All rows are made from the same 12 directions, up to rounding. Whole rows:
[[-1.41 -0.43  0.43  0.25  0.03 -5.97  0.79 -1.07  0.86 -2.51  1.91 -3.22
  -1.86  0.25  0.19 -1.17  1.06 -3.85 -0.91]
 [ 4.50  0.94 -0.03  0.54 -0.24 -1.27 -1.17 -2.01  1.94  1.74  0.63 -1.52
   0.37  2.92 -0.75 -3.64  0.59  2.76 -1.73]
 [ 0.41  1.80 -1.72  2.96 -0.19 -1.37 -0.86 -1.81  5.07  2.19  1.13 -2.80
   1.55  4.28 -1.06 -0.67 -0.25  0.15  1.68]
 [-2.50 -0.12 -1.58 -1.23 -0.92 -0.43  0.85  6.56  0.62  0.40 -1.80  1.47
   2.31 -1.53 -0.31 -0.34 -0.74 -1.41 -1.99]
 [-1.93 -1.69 -0.22 -4.44 -0.85 -3.92 -1.16  1.28  0.12 -2.48  0.71 -1.75
   0.67 -1.80  1.41 -1.41  0.58 -2.14 -2.51]
 [ 1.37 -0.61  1.20  2.77 -1.56 -0.40 -1.71 -0.29  0.48 -0.13 -1.26  0.87
   0.78 -1.22 -2.32  0.19  0.82 -2.81  3.10]
 [-1.94  0.20  2.42 -0.15 -0.38 -0.13  1.58 -0.59  0.38  0.90  1.42 -2.03
  -1.17  1.80  2.00 -1.56  3.84 -5.09  0.72]
 [ 1.14 -1.50 -1.08  0.45  1.63  3.12 -2.43  3.24  0.07  1.54 -0.79  2.85
   0.58 -1.03  1.92  3.98 -2.87 -0.81  0.09]
 [ 2.13  0.77 -0.58  0.78 -0.01  6.21 -0.58  1.74 -2.95  0.75 -0.87  2.58
  -1.63  2.55 -0.56 -2.11 -0.50  4.07  0.21]
 [-2.45  2.04 -2.80  0.98 -0.25  2.22 -5.00 -1.12 -0.82  0.66 -0.32 -2.03
  -4.39  2.20 -1.15  2.48  0.54 -2.26  0.76]
 [ 0.39  2.64  0.94  1.34  0.55 -2.27  1.41  0.27  0.95  0.98  1.67 -2.97
  -3.90  3.62  1.59 -1.09  3.76 -3.93 -2.24]
 [ 1.54  4.90  3.17  0.94 -0.92 -1.09  3.67 -1.89  1.17  2.50 -3.66  3.07
   2.00 -0.16 -3.30  0.89  2.09  0.67 -1.02]
 [ 1.55  1.01 -0.83  1.30 -0.71 -0.28 -1.61 -0.79 -1.40 -1.42  0.73 -2.70
  -3.55 -3.34  0.38  3.95  3.64  0.28  1.08]
 [ 0.79  3.93 -2.01  0.15 -1.50 -3.04  1.26  1.31  3.14 -1.09 -0.18 -1.90
   1.15  0.99 -1.38  0.23  1.77  3.37 -1.11]
 [-4.41 -1.58 -2.54 -3.17 -0.43  0.19  0.81 -0.60  1.21 -0.05  3.22 -5.17
   1.19  0.88  2.46 -2.80  0.93  2.06  0.02]
 [ 0.73  3.26 -0.10 -2.04 -2.10  0.01 -5.00 -1.49  3.32  2.78 -3.17  0.84
   2.61  2.02 -2.40  0.55  0.95 -1.41 -0.72]]

Rows cut short, each followed by the rest of it:
[-0.83  1.35 -1.80  0.29  1.40  5.18  1.46  0.54  0.89  3.71  0.40 -0.16
  0.88  0.48  2.23  3.29 -0.12] : [3.74 0.54]
[-1.81  1.66  0.12  3.49  0.65 -0.15  2.62  2.00 -1.14  0.02 -0.10 -0.06
 -3.28  0.09 -0.40  2.02  1.28] : [-3.21  0.43]
[ 3.26  0.23  2.06  1.62  0.36  3.12  1.35 -3.54 -0.93  1.15  0.59  0.04
 -0.24 -2.77  1.34  3.51  2.72] : [2.78 3.02]
[-0.13 -2.69 -0.71 -2.21  1.51  1.97 -3.97 -2.04 -1.98 -0.09 -0.38  2.09
 -0.33  0.78 -0.02 -0.53 -4.80] : [ 0.89 -0.86]
[-0.56 -0.57 -0.88  2.68 -0.22  2.18  1.00  1.31  0.43  0.20  2.24 -2.18
 -1.07  2.91  0.93 -2.43  1.25] : [-0.20  2.49]
[-0.52 -3.46 -0.87  2.36  0.31 -1.52  2.38  1.13 -2.26 -3.82  2.38 -1.22
 -1.39 -1.02 -0.47 -3.18 -1.72] : [1.43 1.62]
[-2.99 -1.46  0.22  1.74  2.40 -2.13  3.21 -4.98 -1.20  0.61  0.47 -0.12
 -0.48 -0.73 -2.01 -0.16 -4.14] : [0.80 0.01]
[-0.56  2.13 -1.62 -1.18 -1.27  0.13 -0.44  2.58  0.05 -2.08 -1.16  0.82
  0.28  0.27 -1.06  0.56  0.16] : [ 2.10 -0.52]
[-2.47 -1.30  1.80 -2.28  2.01  3.36  2.23 -0.25 -3.33 -0.12  0.71  2.10
 -1.64  1.39  2.68 -0.78 -1.24] : [-0.75 -0.92]
[-1.62  0.14  0.21 -3.43 -1.05  2.72  0.34  3.44  0.37  1.83  1.69 -2.79
 -0.24  1.76  4.34 -2.57  4.92] : [-2.08 -1.51]
[-2.03  0.26 -0.29  1.30  1.66 -1.49  2.31  0.58 -1.08 -0.77  0.78 -0.66
 -2.62 -1.73  1.08  3.46 -0.14] : [-1.84 -0.60]
[ 1.80 -2.66 -0.11  1.57  0.28  1.01 -1.28  1.90 -0.51  3.16  1.50 -2.47
 -1.61 -0.37  1.82 -2.47  1.89] : [-2.73 -0.93]
[-1.97 -0.51  0.92  1.01  2.19 -0.85  4.02 -3.51  0.72 -0.54  2.62 -1.48
 -0.22  0.02  2.26  2.43 -0.60] : [0.38 1.86]
[ 3.14  1.19 -1.89  0.44 -0.61  2.73 -3.21  3.21 -0.42  0.38 -0.94  0.49
 -1.18 -1.74  0.69  3.54  1.43] : [ 1.78 -0.17]
[-2.72  1.20 -4.18  0.99 -0.76 -0.79 -2.69  1.45  2.17  1.68 -0.82 -1.69
  0.35  3.78 -3.30 -2.96 -2.60] : [ 0.16 -1.25]
[ 1.81 -1.78 -1.04 -2.20  1.22 -0.91 -0.34 -2.88  2.04  1.75  1.98 -2.53
  2.43 -1.61  2.43  0.58 -0.94] : [ 4.24 -1.31]
[-2.88  1.29 -1.96 -3.28 -1.36  1.41  2.97  2.75 -0.72  0.88  0.85 -3.33
  0.27 -1.14  1.54 -2.15  3.74] : [ 3.66 -2.46]
[ 0.20 -3.81 -0.29 -1.56  1.22 -0.13 -0.53  2.67 -1.76  1.09  1.08 -0.93
 -0.73 -4.00  3.15  0.57 -0.07] : [-1.78 -2.43]
[ 0.31  0.96 -0.41 -1.45 -0.68 -0.75  2.73  6.02  0.16 -1.33  0.02  0.20
  0.60 -1.77  2.09  0.51  2.32] : [ 0.62 -2.15]
[-1.19  0.29  1.23  2.46  0.70 -2.09  0.45 -0.32 -1.80  1.38 -0.66 -0.49
 -3.84 -0.33 -1.36 -0.10  0.95] : [-5.65 -1.54]
[ 0.91 -0.80  0.76  3.75  1.50  5.18  0.15 -2.18 -1.44  2.34 -0.04  1.91
 -0.98  0.80 -0.19  1.75 -1.47] : [0.64 3.54]
[-3.06 -0.25  0.45 -3.70 -0.96  1.45  2.07 -0.23 -0.17 -1.16  1.94 -1.87
  0.95  2.93  2.02 -4.67  1.86] : [1.28 0.04]
[ 3.41  0.30  1.83 -0.26 -1.51 -2.01  2.30 -0.07  2.49  0.49 -0.58  0.54
  4.44 -1.14 -0.75 -2.31  1.53] : [2.61 0.08]
[ 0.39 -1.68  0.83 -1.83 -0.47 -1.05 -2.88  0.61 -0.92  1.40 -3.30  2.91
  2.00 -4.70 -1.67  1.75 -1.63] : [-2.41 -1.71]
[ 3.41  0.33 -0.53 -0.02  0.83  1.15 -1.41  0.24  0.82  1.48  1.71 -1.80
 -1.47  1.31  2.81  0.50  1.64] : [ 1.19 -1.25]
[ 0.74  1.35 -1.63 -0.67 -1.67 -2.04 -1.95  0.62  3.60  1.19 -1.74 -0.23
  3.85 -0.45 -2.20  0.08 -0.47] : [ 1.45 -0.54]
[ 2.13  0.95  2.37 -0.64  0.30  1.59  0.01 -2.13  0.29  0.55  1.01 -0.71
 -0.83 -1.57  3.45  4.41  4.04] : [-0.99  1.52]
[-2.48  0.76  2.89  0.68 -0.48 -3.35  2.30 -1.84  2.22  0.19 -0.22 -0.43
  1.40 -0.45 -0.16  1.31  1.99] : [-5.69  1.67]
[ 1.35  0.05  3.05 -1.82  1.54 -0.14  0.13 -1.04  1.49  2.84 -0.17  1.03
  1.03 -1.86  3.87  4.61  1.69] : [-3.86 -1.18]
[-2.14 -3.87 -0.04 -3.49  1.67  0.13 -0.48  0.42 -1.86  2.30  0.33  0.05
  0.38 -1.23  1.82 -2.61 -2.64] : [-1.46 -3.83]
[ 0.92  4.54 -1.07  3.68  0.58 -0.19  1.73 -0.84  0.26 -1.10  1.21 -2.08
 -4.53  2.31 -0.12  3.27  2.60] : [1.36 0.82]
[-1.45 -2.58 -0.27  3.12 -0.98  2.92 -1.07  1.59 -0.23  3.62 -0.83 -0.27
  1.13 -1.49 -1.40 -1.30  0.35] : [-3.35  2.84]
[ 1.96  2.81  0.30  2.00  1.81 -3.52  0.49 -0.43  1.89  0.87 -0.41  0.12
 -1.84 -0.50  0.51  5.37  0.16] : [-2.08 -2.04]
[ 0.18 -2.43  0.65  0.33  1.12  0.16 -0.79 -2.32 -4.70 -2.11  0.63  0.66
 -4.00  0.59 -1.22 -3.28 -2.30] : [ 0.08 -0.79]
[ 3.29 -1.44  0.71  2.46 -1.56 -2.15 -0.99  0.77 -0.75 -3.26  0.46 -0.20
 -0.83 -0.63 -1.77 -2.66  0.87] : [-0.44  1.85]
[-0.21  2.87  2.35  0.41  0.99 -2.47  3.60  0.32  1.68 -2.82 -1.33  4.54
  1.54  2.69 -0.68  1.89 -2.37] : [-0.84  0.19]
[-3.13 -0.86 -2.02 -3.26 -0.24  0.89 -0.81 -0.84  0.71 -0.56  1.51 -2.87
  1.25 -2.49  2.50  2.89  0.81] : [1.79 0.92]
[-2.89 -0.32 -0.57 -2.85  0.94  1.39 -0.96  0.03 -4.23  0.02 -1.58  1.92
 -2.63  0.56 -1.20 -1.90 -2.65] : [-0.02 -3.67]
[ 1.59 -4.39  0.02  0.12  2.18 -3.09 -0.14 -2.73  1.77  3.71  1.36 -1.81
  2.54 -3.12  1.23 -0.38 -2.88] : [-0.07 -1.89]
[-0.42 -1.73  2.18  0.67  2.06 -1.20  2.90 -4.30 -2.16  2.41  1.67 -1.76
 -2.54  0.90  0.40 -3.81 -0.08] : [-1.21 -2.17]
[-3.33  1.05  1.36 -2.08 -1.20  0.35 -1.33 -4.25 -1.60 -1.12  0.44 -2.52
 -2.55 -0.89  0.42  1.71  3.95] : [-3.07  1.71]
[ 0.00  1.93 -1.12  1.37  2.38 -0.94  0.91  2.24  2.23 -0.23  0.45  1.20
 -0.74  1.73  2.04  4.97 -2.13] : [-1.00 -0.88]
[ 0.80 -0.16 -2.24 -0.23 -2.41 -2.01 -1.34  4.30  0.04 -2.16  0.12 -1.87
 -0.22  0.34 -1.58 -4.49  1.31] : [ 0.96 -1.38]
[-3.74  2.11  1.87 -1.44 -1.39 -2.07  0.16 -3.26  0.37 -3.72 -0.10 -0.51
 -0.62  0.58 -0.61  2.11  2.22] : [-3.58  2.78]
[-1.14 -1.86 -0.59  0.38 -0.20 -2.23 -1.67  1.50 -0.80 -2.14 -0.36  0.91
 -0.61  1.29 -1.93 -3.11 -2.91] : [-2.56 -0.55]
[ 2.33 -1.35 -0.94  3.67  0.35 -0.14  1.15  3.48  2.01  2.29  1.86 -2.28
  0.19 -0.08  1.69 -0.80  1.40] : [-0.93  0.46]
[ 4.92 -0.92  2.04  4.89  2.44 -0.89  2.09 -0.36  0.61  0.32 -0.91  5.01
  1.19  1.20 -1.62  0.30 -4.95] : [0.89 0.81]
[ 1.14 -2.92 -1.93  2.69  0.03 -0.86 -0.60  0.35  0.91  3.04  0.40 -2.29
  1.51 -3.50 -1.10 -0.61 -0.91] : [0.99 0.28]
[-3.12  1.19 -2.28 -1.44  1.03 -1.52 -2.05  0.74  1.61 -0.67 -0.56 -0.07
 -0.13 -1.24  0.93  6.20 -1.92] : [-1.90 -0.74]
[ 1.19  3.02 -1.29 -3.52 -2.99  0.71 -2.47  2.37  0.85 -4.04  0.49 -1.15
 -0.24  4.03  0.46 -3.04  3.25] : [ 2.92 -0.29]
[ 0.29 -2.57  0.80 -1.16 -1.46 -2.56 -0.57 -2.43  1.39  1.85  0.32 -2.27
  3.09 -0.45 -1.51 -5.81  0.39] : [-0.28 -0.55]
[-1.41 -1.16  1.27 -0.34 -1.06  3.48  1.22 -2.62 -1.17  2.64  0.48 -1.82
  0.90 -1.79  0.44 -1.36  3.15] : [0.61 2.36]
[-1.17 -1.10 -2.90 -1.38 -0.60  1.16  1.10  1.49  0.45 -1.05  1.59 -2.28
  1.94 -1.84  1.18 -0.20 -0.06] : [5.34 0.77]
[-1.14  1.70  1.58 -0.63  0.81 -0.66  2.02 -2.56 -0.62 -1.25  1.19 -1.38
 -2.32 -1.76  2.43  4.84  3.06] : [-1.29  0.73]
